The rows come from 4 hidden closed curves, with some noise, and rows from the same curve form a group. Each curve winds through 6 dimensions. The rows are also pushed far along 4 directions, which tell nothing about the answers.
In the rows, 128 means zero.
Known rows, each followed by its group:
[134 124 136 117 106 151 147 145 123  94 148 121 117  90 101  94 140] -> q_997
[122 101 140 160 148  84 129 143 105 104 144 111  92 133 161  96 134] -> q_434
[ 88 104 124 121 104 155 136 130 128 148 157 155  84  92 109  92  97] -> q_997
[100 125 137 106 134 123 123 120 130 166  85 141 157 142 143 131 140] -> q_997
[111 181 152 129 149  71 100 111 139 159  70 130 148 174 190 150 123] -> q_741
[122  75 129 161  80 107 164 152 108 153 122 167 146 115 119 119 116] -> q_434
[133 122 134 146 138  83 116 137 134 125  86 132 153 160 140 145 145] -> q_93
[124 113 151 135  99 107 161 142 100 130  78 148 223 132 117 129 162] -> q_741
[ 72  92 105 147  96 128 147 121 123 200 102 168 158 117 113 136 113] -> q_741
[158 125 127 109 103 154 132 141 161 115 146 128  98  97  99 123 138] -> q_93
[173 153 124 113 124 157 127 142 168 113 123 108 143 110  83 143 173] -> q_997
[136 146 141 124 121 106 125 156 127 104  96 127 150 126 130 122 149] -> q_93
[143 114 135 144 127 123 144 118 115 111 137 117 156 135 124 132 144] -> q_741
[125 113 123 152 127 108 134 113 118 146 140 131 138 142 147 146 119] -> q_93
[160 107 141 134 107 138 165 131 107  61 152 109 144 110 102 105 146] -> q_741
[130 107 131 123 141 143 120 130 117 101 151 125 106 128 123 113 125] -> q_997
[134 148 119 119 143 139 122 146 142 105 116 109 136 119  97 121 154] -> q_434
[117 140 116 121 131 125 118 130 133 127  99 141 147 144 116 140 117] -> q_93
[119 130 143 156 117  85 132 145 124 151  93 137 164 132 146 134 152] -> q_997
[101 109 111 114 102 155 126 139 145 189 103 179 155 118  89 146 118] -> q_93
[141 124 132 116 129 141 125 108 138 143 145 120 113 128 144 139 129] -> q_997
[135  97 128 182 104 103 156 145 107 120 125 139 186 127 101 137 150] -> q_997
[156 115 112 114 109 174 132 146 137  91 147 126 115 101  78 126 132] -> q_741
[112 126 141 121 130 140 141 106 121 127 150 125 122 121 128 106 121] -> q_741
[115 123 136 157 114  98 138 124 114 142 159 130  98 117 166 118 106] -> q_434
[162 162 124 114 155 142  86 151 155  79 141 101  70 123 123 128 136] -> q_741
[141 111 149 134 149  94 124 105 124  99 132 106 104 157 170 120 130] -> q_997
[116 133 130 147  95  94 142 128 128 155  49 170 221 161 109 161 126] -> q_741
[107 122 140 151 130  99 136 126 115  95 126 130 121 137 127  97 118] -> q_741
[136 108 128 143  95 125 146 125 135 131 136 146 126 121 113 130 114] -> q_997
[121 118 111  70 126 214 129 118 158 125 158 130  91  91  65 102 123] -> q_997
[162 181 108  69 139 147  95 138 184 148  40 126 152 156 112 177 145] -> q_434
[145 148 113  90 129 176 103 111 162 148 145 131  86 122 122 152 105] -> q_997
[121 134 135 147 133 100 123 144 125 140 125 124 136 123 146 129 149] -> q_93
[153 109 125 123 129 154 134 123 122  75 180 103  78 109 120 107 121] -> q_741
[103  96 123 130 138 122 127 120 116 119 152 133  70 133 142  98  92] -> q_434
[156 106 134 116 118 163 133 135 133 100 209 112  53  84 124 100 125] -> q_93
[ 88  98 109 134  87 158 169 111 108 144 135 168 177 112  74 120  98] -> q_434
[160 155 133 114 134 120 106 132 135 108 128 121 103 142 158 146 113] -> q_434
[132 122 129 133 137 137 128 120 107  99 166 123 119 129 131 123 113] -> q_434
[ 94 102 133 170 107  88 162 117 104 154 146 133 136 115 153 110 122] -> q_93
[137 133 166 171 126  20 125 139 101  92  92 122 126 167 213 124 122] -> q_93
[145 127 113 116 148 146 122 130 137  92 131 114 116 136 100 125 129] -> q_434
[120 108 140 127 123 102 138 114 119 162  98 139 168 147 158 145 140] -> q_93
[ 75 181 105  75 148 148  87  94 178 206  62 149 124 153 135 155  98] -> q_741
[127 104 118 143 103 147 151 137 113  83 161 145 119 110  79 103 100] -> q_434
[152 135 132 124 144 129 105 137 126 128 147 121 105 134 154 143 127] -> q_434
[162 126 128 139 156 131 130 131 131  75 162  83 121 123 114 120 169] -> q_93

New rows, each followed by its group:
[142 185 116  63 180 182  80 115 165 127 128  84  92 126 134 141 149] -> q_997
[154  89 139 167 104  92 153 159 108  90 144 129 111 120 131 105 129] -> q_434
[151 145 127 141 116 120 133 135 130 127 130 123 147 124 128 147 136] -> q_434
[137 129 114  95 124 159 122 110 143 135 126 137 125 135 118 147 110] -> q_93
[103 109 132 156 130 110 121 123 107 176 147 141 121 129 167 137 117] -> q_997
[121 178 108 102 129 145 118 115 149 133  89 114 144 129 120 147 126] -> q_997
[ 98 106 134 188 123  84 132 141  90 131 158 136 105 120 161 110 110] -> q_997
[171 134 140 149 133 108 128 131 112  52 178 100  84 130 150 118 114] -> q_434
[128 138 128 112 113 130 115 137 136 140 117 152 115 128 137 138 104] -> q_93
[111 125 100  93 113 199 133 126 153 140 165 123  73  72  82 103 120] -> q_741
[133  93 117 144 116 134 151 125 121 146 142 134 142 124 112 134 131] -> q_434
[129 115 133 132 115 135 128 158 123 112 150 139 109 102 114 107 130] -> q_93
[136 144 112 112 152 146 103 103 152 151 149 114  97 137 144 156 117] -> q_93
[111 136 141 153 135  96 132 125 100 114 136 124 145 135 155 121 127] -> q_434
[121 104 133 113 115 132 143 102 134 145 108 142 149 141 125 133 124] -> q_997
[ 95  65 139 160 119  81 135 103 108 175 134 161 112 155 181 131  96] -> q_93
[163 199 122 108 153 138  93 132 154  80 122  98 122 140 125 152 133] -> q_434
[133 156 122 131 113 111 125 126 140 175  87 142 174 143 142 172 130] -> q_434
[152 127 132 159 124  84 146 139 120 130  85 118 199 150 135 155 169] -> q_434
[130 149 136 164 130  76 125 123 120 134 115 110 132 141 178 143 133] -> q_997
[172 147 141 114 151 129 106 142 148 115 103 107 157 144 125 154 179] -> q_997
[ 62  91 129 138 115 113 138  98  93 169 138 160 103 132 169 107  71] -> q_997
[ 95 115  94 103 134 170 117  97 151 219 139 149 100 125 127 150  97] -> q_434
[165 104 132 114  95 153 163 139 123  85 129 130 170 111  82 125 150] -> q_93
[108  87 125 150 102 105 148 110 115 142 130 159 127 141 137 129  89] -> q_93
[ 92  73 112 143  96 135 175 115 118 162 146 146 123 101 103  99 111] -> q_434
[119 148 126 118 134 141 112 136 150 150 133 122 101 107 130 124 137] -> q_997
[119 140 120 116 118 123 112 109 147 177 121 149 104 139 160 156  91] -> q_93
[137 141 110 103 132 144 129 111 160 141 126 106  89 120 129 128 124] -> q_434
[141 101 129 144 112 120 142 130 113  91 151 122 101 119 133 114 115] -> q_741
[112 121 115 145 117 134 140 121 116 151 160 136 128 112 126 132 111] -> q_93
[133 124 126 111  87 143 142 137 131 156 111 159 145 116 120 140 111] -> q_434
[145 113 125 133  87 102 156 155 127 135  41 161 219 148  96 153 147] -> q_434
[157 154 127 104 125 142 120 142 133  78 103 129 150 138 102 137 128] -> q_434
[133  43 137 188  79 108 192 172  77  95 143 158 182 102  76  94 148] -> q_434
[ 78 154 122 101 154 123  90 108 133 172 102 137  90 146 177 131  91] -> q_997
[ 82  85 110 138  93 153 170 114 111 152 118 160 180 113  72 115 117] -> q_997
[136 106 120 128 107 147 159 107 132 118 161 122 119 109 108 120 122] -> q_93
[145 150 115  91 110 169 140 116 152 130 135 118 131 103 104 137 130] -> q_93
[121  84 146 144 132  92 128 120 117 115 148 132  81 139 166 105 113] -> q_93
[135 153 117 119 148 139 128 120 146  96 149  88 102 113 116 115 144] -> q_93
[143 119 135 147 114 123 151 156 128  90 149 111 131  92  96  99 164] -> q_93
[113 125 116 141 143 131 132 126 126 110 149 114 113 121 110 109 131] -> q_434
[145 126 124 116 147 155 130 121 140 108 139 101 137 122  98 127 162] -> q_997
[113  80 130 156 107  96 150 133 109 128 134 148 101 131 142 103  99] -> q_434
[117 128 121 116 132 142 122 126 137 184  87 145 190 140 115 163 154] -> q_997
[131 113 123 139 146 102 123 121 124 110 121 119 105 156 147 125 115] -> q_434
[141 176 133 108 118 130 113 127 156 154  76 144 171 144 122 164 132] -> q_741
[152 199 107 104 146 141  95 121 175 133  90 100 131 138 123 171 142] -> q_997
[150 131 117 123 136 138 119 117 146 135 141 119 124 135 128 155 133] -> q_93
[140 183 118  80 142 169 110 125 158 118 119  94 111 106 118 131 148] -> q_997
[127 166 114  89 159 122  79  94 169 159  90 126  95 173 172 171  98] -> q_93
[112 128 129 118 122 155 116 135 118 133 183 143  69  99 137 106  90] -> q_434
[128 127 133 124 112 121 135 134 112 104 106 148 155 141 121 130 110] -> q_434
